There are 5 ways to turn a row about zero (a turn may also mirror it). The second row of each pair is the first, turned, with some noise. The first 45 pairs use one turn. New pairs use 3 turns, one after the other, and a turn may come again.
In the rows, 128 means zero.
Some pairs, each with its turns in order after it:
[140 110 131 149 176  87  97  89]
[184 143  92 107 148  89 106 148] -> K_353

[ 99  81 167 142 173 170  81 109]
[163 160  99  73 111 137 173  81] -> K_666

[162 172 172 168  96 179 178 136]
[110  53  96 181 159 154 159 152] -> K_452

[ 80 171 166 134 179 111  98 171]
[ 73 146  60 118 149 159 150 116] -> K_666

[147 100 127 150  96 121  93  87]
[116 137 168  81 118 158  99 102] -> K_175

[106  97  83 117  88 119 137 159]
[150 127 154 143  76 120  92 155] -> K_452

[158 169  86 122 151 101 110 157]
[123 124  89 143 172 158  90 100] -> K_353

[133  85 122 127 110 146 169 107]
[156 118 164 124  81 121 105 117] -> K_666

[167 119  85  95 109  82  90 119]
[129  75  92  87 131 127  76 121] -> K_353

[125 104 102 128 169 164  94 146]
[168 149 133 124  87 100 139 154] -> K_962

[135 150 132 168 105  92 105 107]
[148 137 148 167 149 160 127  90] -> K_452

[ 82  80 108 119  82 173 104 126]
[101 120 181 157 134 197  94 156] -> K_175

[107 157 137 155  97 114  78  82]
[ 93  80 148 105 102 144 125  74] -> K_175

[ 88 177 128 134  98  99  89  81]
[171 161 165 161 191 109 119 111] -> K_452

[101 156 141 116 130 130 165  98]
[124 116 127 128 136 127 134  69] -> K_962

[ 81 173 142 136 110 171 174 128]
[ 86 150 143 188  94 129 166 128] -> K_353

[ 91  78 153 177  87 123 161 175]
[ 97 178 173 111 174 148 185 148] -> K_962

[168  95  85 154 162 125 178 110]
[160 180 144  97 136 153  65 116] -> K_962

[ 92  98  86 116 169 131 117 110]
[187 164 115 163 119 110 138 121] -> K_962

[100 108 170 177 113 152 141 141]
[ 87 151 167 133  94 135 163 152] -> K_175

[166 135 172 147 157 167 146 173]
[111 143 156 161 129 186 174  90] -> K_666

[ 83 148  93 149  87 142 124 150]
[153 101 184 156 125 100 112 141] -> K_452

[134 147 105  99 157  90  96 153]
[124 121 136 181  88 118 101 149] -> K_962

[129  84  77  95 171 170  79 124]
[207 144 120 142 100  80 118 167] -> K_962

[161 119  87 111 128 122 152 133]
[ 92 102 127 122 162 137 109 147] -> K_353

[134 156 169 178 134 134 150 122]
[146 155 111 149 136 138 190 148] -> K_353

[138 160 150  94 177  83 114  79]
[104 194 123  94 191 136 131 117] -> K_452

[129 124 129  90 142 145 134 154]
[107 144 141 119 106 148 146 153] -> K_666

[ 82  92  99 110 109 144 103  77]
[166 114 122  58 105  89 116 145] -> K_666

[173 119 129 178 112 109 106 145]
[109 135 146  67 128 103 134 137] -> K_175

[ 92  96 109 119  92 101 108 129]
[143 110 172 126 144 172 132 123] -> K_175

[163 114 103 113 117 132 130 112]
[146 144 119 107 134 138  91 130] -> K_175

[103 135 140 111 138  82  96 172]
[ 63 145 103 118 136 104 143 125] -> K_666

[158 109  90 107 161 168  97 173]
[115 152 159 103 156 177  66 119] -> K_353

[132  93 173 108 156 109 152 147]
[119 124  77  87 115 142  92 118] -> K_452

[ 90 177 169  88 169 150  87 100]
[134 128  52 103 129 147 191 163] -> K_666

[142 110  91 178  92  87  87 117]
[153 164 168 172  98 153 133  79] -> K_452

[ 95  94  98 172 126  99 104 177]
[ 86 151 133  86 152 103  82  83] -> K_666

[140 167 163 132 137  77 169 143]
[ 64 125 154 145 118 147 100  92] -> K_962

[ 89 109 162 175 114 164 123 174]
[155 142 194 136 107 158 167 115] -> K_353

[153  87  94 177 137  85 157 124]
[158  89 136 134 190 119 129 179] -> K_353

[176 150 108 139 170  86  83 119]
[130 123 117  86 169  75 115  80] -> K_175

[ 79 169 157  99 129  83 176 158]
[171  92 117 167 106 118 196 132] -> K_175

[136 178 102 177  83 177  78 165]
[162  70 198 157 127 144 184 129] -> K_452

[142 168  82  84 105 141  82 123]
[166  56 120 157 125 126 113 149] -> K_962

New pairs. What belongs after each?
[147 114 126 174 110 133 103 101]
[152 116 111  79 120 149  99 123] -> K_353 K_962 K_452

[ 90 176 131 175 156 177 101 116]
[142  68  78 150  95 162 122 157] -> K_452 K_666 K_353

[157 101 126  95 139 151 153 122]
[113 162 134 127 100  94 145 137] -> K_452 K_962 K_175

[ 89 117 172 145 122 100 126  82]
[171 120 128 155 174 151 102 167] -> K_175 K_452 K_353

[ 94 169 160 134 121 170  94 169]
[125 100 151  90 140 127  96 196] -> K_452 K_452 K_666

[133 139 142  91 107 169 128 152]
[138 126 161 127  94 152 139 165] -> K_353 K_175 K_353

[130 155 111 110  80  96 144 123]
[120 121 128 177 140 158 165 102] -> K_666 K_962 K_353

[161 122 175 143 144 169 143 124]
[101  96 122 162  95 156 106 106] -> K_666 K_175 K_353

[ 89  91 149 169 137 147 157 112]
[186 126 114 104 122 147 162 167] -> K_353 K_175 K_175

[ 97 131 111  77 145 107 114 127]
[183 136 149 122 114 164 132 136] -> K_353 K_962 K_962

[110  92  98  95 108 148 152 125]
[134 154  81 163 145 154 115 140] -> K_353 K_353 K_452

[ 79 156 156  85 126 111  85 142]
[202 128 164  93 130 113 127 139] -> K_666 K_666 K_452

[177 109 169 160 152 113 131 106]
[100 137 127 147 113 151 178  73] -> K_666 K_666 K_452

[139  89 113 101 107 170 142 171]
[152 107 164 127 168 103 138  78] -> K_175 K_175 K_353

[ 98 163 146 133 169  81 113 152]
[137 169 166 178 105 140  98 124] -> K_452 K_962 K_452

[ 89 122  84 164 113 177  89 109]
[175 141  94  58 143 145 143 122] -> K_962 K_962 K_452

[110  97 160 175 131  82  85 113]
[164 158  98 137 122 168  80 168] -> K_666 K_962 K_353

[169 145  79  83 144 136  82 123]
[125 107 146  66  72 114 130 106] -> K_452 K_452 K_452

[101 133 169  78 160 114 150 179]
[124 145 158  91 180 174 127  83] -> K_962 K_666 K_175

[106 143 146 178 135 135 117  81]
[177 107  93 151 132 136 106 158] -> K_452 K_175 K_666

[ 83 178  87  88 105 154 172 138]
[179 161 132 100 105  68 125 168] -> K_353 K_666 K_666

[174 126 159 108 162 125 171 138]
[107 109 145  83 162 153 113 154] -> K_353 K_666 K_666

[ 86  81 137 141 106  83  80  89]
[168 145 170 139  90  84 178 111] -> K_962 K_452 K_353

[151 169 178 118  94 120 159 168]
[135 147 123  98  49 117 135 105] -> K_175 K_353 K_666

[151 171 142 133  86 107  96 120]
[149 119 159 142 188 142 145 144] -> K_666 K_962 K_452

[116  84 103  85 152 122 143 117]
[111 165  81 104 116 123  93 122] -> K_353 K_452 K_353

[178 101 142 109 157 133  88 177]
[ 73 167 109 142 146 106  74 117] -> K_175 K_175 K_962

[ 92  91 169  94 131 109 145 164]
[140 148 177  89 134 106 100  83] -> K_175 K_353 K_962

[177 106 149 119 106 105 110 144]
[144  80 164 157 133 124 136 104] -> K_353 K_353 K_175

[139 126 130 149 103 121  96  84]
[112 138  70 123 143 120 114 122] -> K_666 K_175 K_353

[160 105 145 127 101 160 110 116]
[152 125 135 116 141 104 122 178] -> K_353 K_452 K_175

[147 165 127 107  93 106 154  95]
[ 80 106  76 112 130 121 111 123] -> K_962 K_666 K_353

[132 108 172 142 112 158 110 113]
[131 149 129 121 168 167 115 152] -> K_962 K_175 K_353

[173 171 176 167  91 159  88 102]
[111 134 183 130 137 194  64 101] -> K_353 K_175 K_353

[179 166 135 159  96  86 127 159]
[127  81 170 116 113 139 181 167] -> K_175 K_666 K_175

[115  97  84 105 102 119 135 121]
[128 109 152  80 123 117 116  96] -> K_175 K_666 K_962

[170 156 136 111  99 120  81 120]
[129 176  93 166 113 149 123 114] -> K_666 K_353 K_666

[121  87 116 145 160  77 112 164]
[132 103 124 182 123 177 132 166] -> K_175 K_666 K_353

[178 146  94  89  95 144 171 135]
[113 125 192 145 167 133 157  86] -> K_452 K_175 K_353

[125 136 171  77 100  93 111 154]
[157 184 166 143 138  92 144 129] -> K_962 K_666 K_452

[130  89 152 139 161 174 172 138]
[ 97 167 147 151  78 162 126 156] -> K_175 K_962 K_175

[138 112 105 130 167  91 158  91]
[152 176 125 118 116  80 126 114] -> K_962 K_175 K_452

[173 109 110  90 162 118 111 117]
[167 154 170 162 140 138 124 151] -> K_666 K_666 K_353

[156 177 113 123  93 135 151 124]
[104 169 142 161 140 121 157 106] -> K_175 K_962 K_666

[115  81 109 165 113 176 101 121]
[103 151 179 124 121 162 182 119] -> K_175 K_175 K_175

[103  95 109 176  77 160 138 119]
[ 97 120  97 114  58 161 129 151] -> K_452 K_353 K_452

[ 83 177 153  81 154 161  91 158]
[ 38 117 133 108 116  85 131 114] -> K_666 K_452 K_666

[ 97 115 155  98  89 152 150 132]
[122 166 147 102 109  85 151 156] -> K_175 K_666 K_353

[162 139 165 114 161 134 133 144]
[117 108  80 114 139 125 153 107] -> K_452 K_353 K_666

[107 125 158 117 164 131 165 128]
[117 108 109 137 131 124 102  80] -> K_452 K_666 K_353

[125  89 149 172 156 131 147 166]
[139 141 132 143  81  86 163 154] -> K_175 K_962 K_353

[148  98  86  93 150 141 133 105]
[136 196 113  98 132 137 116 130] -> K_962 K_175 K_452

[114 166 119 118 156  99 149 122]
[117 108 168 128 148 134 119 159] -> K_962 K_353 K_962

[111 136 162 173 130  91 103 149]
[109 134 123  80 136 102 102  85] -> K_962 K_962 K_962

[ 89  85  87  89 149 137 153 116]
[116 143  62 117  80 136 128 131] -> K_452 K_175 K_452

